The rows of each matrix lie in a flat space through zero, up to rounding. After each matrix: how many dimensions does the smallest such space have?
(in the rows, 128 means zero)

[[136 112 113 154 140 118 124 132 121 123 151 163 136  97 141 143 108 130
   88 105]
 [112 135 121 139 142 110 129 100 143 106 106 161 113 111 119 166 111 124
  129 157]
 [113 121 177 159 164 130 121 128 157  98 128 135 130 135 140 138 129 142
  134 111]
 [154 139 159  86  93 131 144 130 103 156  91 119 138 109 111  64 136  88
  173 127]
 [140 142 164  93 139 119 122  87 106 139 128 114 145 131 133 121  81 102
  147 104]
 [118 110 130 131 119 153 112  87 112 141 117  99 136 106 109 163 114 138
  142 135]
 [124 129 121 144 122 112 163 111 156 107 167 145 130 114 144 128 155 143
  101 120]
 [132 100 128 130  87  87 111 161 121 112 119 137 147 122 142 158 116 139
  113 145]
 [121 143 157 103 106 112 156 121 155 136 140 110 135 134 129 117  98 109
  119 128]
 [123 106  98 156 139 141 107 112 136 160 124 121 139 110 134 111 145 151
  126  90]
 [151 106 128  91 128 117 167 119 140 124 159 122 106 143 133 147 120 112
  156 159]
 [163 161 135 119 114  99 145 137 110 121 122 154 140 123 141  95 154 117
  128 115]
 [136 113 130 138 145 136 130 147 135 139 106 140 161 146 123  91 128 136
  126 134]
 [ 97 111 135 109 131 106 114 122 134 110 143 123 146 193 137 118 139 167
  106 102]
 [141 119 140 111 133 109 144 142 129 134 133 141 123 137 198 148  91  94
  130 161]
 [143 166 138  64 121 163 128 158 117 111 147  95  91 118 148  80 176 142
  134 109]
 [108 111 129 136  81 114 155 116  98 145 120 154 128 139  91 176 109 118
  100 153]
 [130 124 142  88 102 138 143 139 109 151 112 117 136 167  94 142 118 205
  152 136]
 [ 88 129 134 173 147 142 101 113 119 126 156 128 126 106 130 134 100 152
  158  81]
 [105 157 111 127 104 135 120 145 128  90 159 115 134 102 161 109 153 136
   81 129]]
 | 17

[[120 102 136 125 114 149 124 126 136 127 121 131 126 129 121 126 137 148
  112 113]
 [102 147 137  95  75 154 122 179 170 177 121 167 126 158 124 151 194 114
  155 154]
 [136 137 126 145 129 127 148 137 131 111 147 123 122 106 130 103 115 117
  119 146]
 [125  95 145 147  97 151 144 117 143 111 141  99 114 108 114  97 140 160
   76 103]
 [114  75 129  97  62 157 115 130 156 122 146 130 113 134  91 130 159 153
   95 130]
 [149 154 127 151 157  97 145 120 110  98 149 102 119  91 120 116 104 116
  111 126]
 [124 122 148 144 115 145 148 131 135 129 129 120 120 117 131 106 133 135
  109 118]
 [126 179 137 117 130 120 131 164 137 169 118 140 129 125 125 137 158  92
  163 143]
 [136 170 131 143 156 110 135 137 122 142 120 120 133 118 138 127 131 111
  146 126]
 [127 177 111 111 122  98 129 169 142 101 163 168 116 127 121 177 148 109
  134 168]
 [121 121 147 141 146 149 129 118 120 163  87 124 143 140 152 114 126 134
  144 100]
 [131 167 123  99 130 102 120 140 120 168 124 133 132 143 124 147 138  82
  177 155]
 [126 126 122 114 113 119 120 129 133 116 143 132 121 133 115 150 140 134
  118 132]
 [129 158 106 108 134  91 117 125 118 127 140 143 133 162 143 170 124 107
  159 158]
 [121 124 130 114  91 120 131 125 138 121 152 124 115 143 120 145 146 132
  112 138]
 [126 151 103  97 130 116 106 137 127 177 114 147 150 170 145 141 130  86
  199 172]
 [137 194 115 140 159 104 133 158 131 148 126 138 140 124 146 130 134  92
  170 156]
 [148 114 117 160 153 116 135  92 111 109 134  82 134 107 132  86  92 137
  111 115]
 [112 155 119  76  95 111 109 163 146 134 144 177 118 159 112 199 170 111
  149 161]
 [113 154 146 103 130 126 118 143 126 168 100 155 132 158 138 172 156 115
  161 120]]
 | 8

[[123 126 120 131 111 117 133 129 132 120 136 125 127 129 139 126 127 119
  129 127]
 [126 240 170 194  50 145 178  84 152 156 136 121 161 168 101 119 120 110
  139 190]
 [120 170 141 145  90 123 129  84 126 127 146 124 136 140 122 121 118 131
  146 148]
 [131 194 145 156  93 140 146  96 117 129 144 129 145 157 105 110 137 132
  145 166]
 [111  50  90  93 133  88 102 146 133 101 138 123 102  96 173 139 116 117
  123  81]
 [117 145 123 140  88 112 135 109 131 117 147 123 130 135 139 122 123 118
  138 136]
 [133 178 129 146 102 135 141 106 103 113 152 132 140 157 111 102 150 134
  148 160]
 [129  84  84  96 146 109 106 144  88  81 155 135 111 126 144 107 157 138
  140 108]
 [132 152 126 117 133 131 103  88  82 104 156 136 128 143 109 103 145 160
  157 142]
 [120 156 127 129 101 117 113  81 104 109 158 128 129 139 124 112 129 142
  155 141]
 [136 136 146 144 138 147 152 155 156 158  99 127 137 128 119 142 123 115
  107 134]
 [125 121 124 129 123 123 132 135 136 128 127 126 127 125 135 131 125 120
  124 124]
 [127 161 136 145 102 130 140 111 128 129 137 127 137 142 121 121 129 125
  136 146]
 [129 168 140 157  96 135 157 126 143 139 128 125 142 145 121 125 129 113
  127 152]
 [139 101 122 105 173 139 111 144 109 124 119 135 121 121 120 126 141 146
  125 116]
 [126 119 121 110 139 122 102 107 103 112 142 131 121 125 126 120 131 147
  143 122]
 [127 120 118 137 116 123 150 157 145 129 123 125 129 129 141 131 131 107
  115 126]
 [119 110 131 132 117 118 134 138 160 142 115 120 125 113 146 147 107 110
  114 114]
 [129 139 146 145 123 138 148 140 157 155 107 124 136 127 125 143 115 114
  112 133]
 [127 190 148 166  81 136 160 108 142 141 134 124 146 152 116 122 126 114
  133 162]]
 | 4

[[ 90  99 144 132 142  87 126 116 143 107 117 129 132 146 140 156 140 104
  105 137]
 [ 99  72 133 122 133 112 126 105 132 129 103 120 125 130 139 114 162 119
   97 169]
 [144 133 100 118 119 124 122 163 128 135 114 142 123 107 125 122 116 150
  117 116]
 [132 122 118  95 119 124 139 145 104 108 122 138 113  95 155 135 128 151
  132 117]
 [142 133 119 119  66 107 130 128 120 133  98 123 112 158 138 107 127 140
  134 111]
 [ 87 112 124 124 107 110 140 119 151 141 117 108 146 158 177 124 185 107
  154 110]
 [126 126 122 139 130 140  88 118 139 135 133 144 151 124 134 128 107 139
   94 132]
 [116 105 163 145 128 119 118  87 123 104 121 124 130 125 137 128 116 115
  100 155]
 [143 132 128 104 120 151 139 123  37 147 165 134 100 135 101 172 137 131
  137 124]
 [107 129 135 108 133 141 135 104 147 109 136 120 136 125 173 120 147 123
  153 115]
 [117 103 114 122  98 117 133 121 165 136  79 123 117 135 155  78 163 125
  124 125]
 [129 120 142 138 123 108 144 124 134 120 123  75 151 111 126 105 106 116
  128 166]
 [132 125 123 113 112 146 151 130 100 136 117 151  87 121 139 128 170 126
  150  96]
 [146 130 107  95 158 158 124 125 135 125 135 111 121  84 105 102  91 127
  105 146]
 [140 139 125 155 138 177 134 137 101 173 155 126 139 105 113 126 153 122
  150 125]
 [156 114 122 135 107 124 128 128 172 120  78 105 128 102 126  43 103 154
  114 170]
 [140 162 116 128 127 185 107 116 137 147 163 106 170  91 153 103 103 131
  141 113]
 [104 119 150 151 140 107 139 115 131 123 125 116 126 127 122 154 131  73
  113 119]
 [105  97 117 132 134 154  94 100 137 153 124 128 150 105 150 114 141 113
   82 138]
 [137 169 116 117 111 110 132 155 124 115 125 166  96 146 125 170 113 119
  138  53]]
 | 11

[[123 155 118 111 133 142 147 100 156 177  88 130 131 100 139 109 151  95
   98 143]
 [155 150  92 101 161 161 156 121 101 143 101 122 116 100  85 125 106 144
  152 101]
 [118  92 214 126 186  50  86  86  79 144 115 158 131  92 149 100 158 162
  103 183]
 [111 101 126 132 159 114 114 107 122 138 119 158 138 138 115  84 134 163
  176 126]
 [133 161 186 159 100 159 117 170 138 131 161 131 114 107 102  86 102 152
   98 141]
 [142 161  50 114 159  63 173 122 142 136 164 132 161 145 149 167 123 155
  111 135]
 [147 156  86 114 117 173 117 164 130  97 172 135  76 133 161 147 105 134
  141 105]
 [100 121  86 107 170 122 164 153 101 128 159 154 101 161 130 164 144 137
  165 114]
 [156 101  79 122 138 142 130 101 112 147 137  93 151  67 149 146 163 146
  140  90]
 [177 143 144 138 131 136  97 128 147  83 123 124 131 112 134 120  79 150
  147 112]
 [ 88 101 115 119 161 164 172 159 137 123 132 145 113 160  92 125 121 108
  200  91]
 [130 122 158 158 131 132 135 154  93 124 145 182 110 153 132  93 107 191
  205 136]
 [131 116 131 138 114 161  76 101 151 131 113 110 137  96 126  94 139 112
  116 113]
 [100 100  92 138 107 145 133 161  67 112 160 153  96 195 120 152 137 151
  193 112]
 [139  85 149 115 102 149 161 130 149 134  92 132 126 120 159  95 134 157
  206 115]
 [109 125 100  84  86 167 147 164 146 120 125  93  94 152  95 139 139 128
  115 105]
 [151 106 158 134 102 123 105 144 163  79 121 107 139 137 134 139 130 175
  151 104]
 [ 95 144 162 163 152 155 134 137 146 150 108 191 112 151 157 128 175 115
  171 132]
 [ 98 152 103 176  98 111 141 165 140 147 200 205 116 193 206 115 151 171
  166 161]
 [143 101 183 126 141 135 105 114  90 112  91 136 113 112 115 105 104 132
  161 131]]
 | 13

[[111  99 130 150 122 103  83 117 143 122 101 139 119 134 104 135 155 119
  102  89]
 [ 99 198 165 120 145 150 140 167  89 179 197 141 171 145 169 108  72 118
  167 171]
 [130 165 166 109 117 167 183  89 125 142 122 145  68 108 142 160  93 138
  155 128]
 [150 120 109 103 130  99 121 154 150 118 131 104 147 146 134 106 125 129
  119 134]
 [122 145 117 130 100 146 143 144 113 120 108 115 149 119 129 130 114 111
  129 126]
 [103 150 167  99 146  66 152  77 136 147 127 134 105 156 156 101 145 135
  162  83]
 [ 83 140 183 121 143 152  87 147 223 190 132 132 129 188 146 158 102 143
  134 121]
 [117 167  89 154 144  77 147 154  58 109 156 176 180 144 117  94  86 117
  144 119]
 [143  89 125 150 113 136 223  58  43 106  96 170 115  86  99 137 164 149
  165 143]
 [122 179 142 118 120 147 190 109 106 106 160 141 125 107 143 137 118 113
  160 127]
 [101 197 122 131 108 127 132 156  96 160  94 139 130 143 142 122  39 116
  136 103]
 [139 141 145 104 115 134 132 176 170 141 139 152 142 166 122 147  59 132
  126 146]
 [119 171  68 147 149 105 129 180 115 125 130 142 179 165 130 105  63 134
  133 124]
 [134 145 108 146 119 156 188 144  86 107 143 166 165 120 112 142  94 130
  151 158]
 [104 169 142 134 129 156 146 117  99 143 142 122 130 112 152 127 124 118
  150 131]
 [135 108 160 106 130 101 158  94 137 137 122 147 105 142 127 128 137 146
  147 123]
 [155  72  93 125 114 145 102  86 164 118  39  59  63  94 124 137 184 147
   91 104]
 [119 118 138 129 111 135 143 117 149 113 116 132 134 130 118 146 147 121
  131 114]
 [102 167 155 119 129 162 134 144 165 160 136 126 133 151 150 147  91 131
  144 131]
 [ 89 171 128 134 126  83 121 119 143 127 103 146 124 158 131 123 104 114
  131  59]]
 | 10

[[127 121 126 125 127 129 131 131 124 130 132 126 127 125 128 127 127 126
  127 129]
 [121  81 116 107 120 138 148 151 103 146 158 113 127 109 126 117 121 113
  122 138]
 [126 116 123 123 126 129 133 131 121 129 133 119 121 123 130 126 126 124
  127 131]
 [125 107 123 115 122 140 140 131 120 142 149 116 133 117 127 106 124 128
  122 133]
 [127 120 126 122 125 134 134 126 126 134 137 121 130 123 128 116 126 130
  125 130]
 [129 138 129 140 134 111 117 137 127 112 107 139 116 137 130 161 132 118
  135 124]
 [131 148 133 140 134 117 116 127 135 117 110 142 126 139 128 149 132 127
  133 123]
 [131 151 131 131 126 137 127  91 146 122 124 108 124 129 135  95 127 153
  127 126]
 [124 103 121 120 126 127 135 146 113 133 138 124 124 120 127 135 126 114
  127 133]
 [130 146 129 142 134 112 117 122 133 105 103 128 108 138 135 152 132 126
  136 124]
 [132 158 133 149 137 107 110 124 138 103  94 142 113 145 132 165 135 125
  138 120]
 [126 113 119 116 121 139 142 108 124 128 142  89 111 114 138  93 122 138
  125 134]
 [127 127 121 133 130 116 126 124 124 108 113 111  99 129 138 143 128 123
  135 128]
 [125 109 123 117 123 137 139 129 120 138 145 114 129 118 129 110 124 128
  124 133]
 [128 126 130 127 128 130 128 135 127 135 132 138 138 129 123 130 128 126
  126 128]
 [127 117 126 106 116 161 149  95 135 152 165  93 143 110 130  52 120 156
  115 135]
 [127 121 126 124 126 132 132 127 126 132 135 122 128 124 128 120 126 129
  126 130]
 [126 113 124 128 130 118 127 153 114 126 125 138 123 128 126 156 129 109
  131 129]
 [127 122 127 122 125 135 133 127 127 136 138 125 135 124 126 115 126 131
  125 130]
 [129 138 131 133 130 124 123 126 133 124 120 134 128 133 128 135 130 129
  130 126]]
 | 3
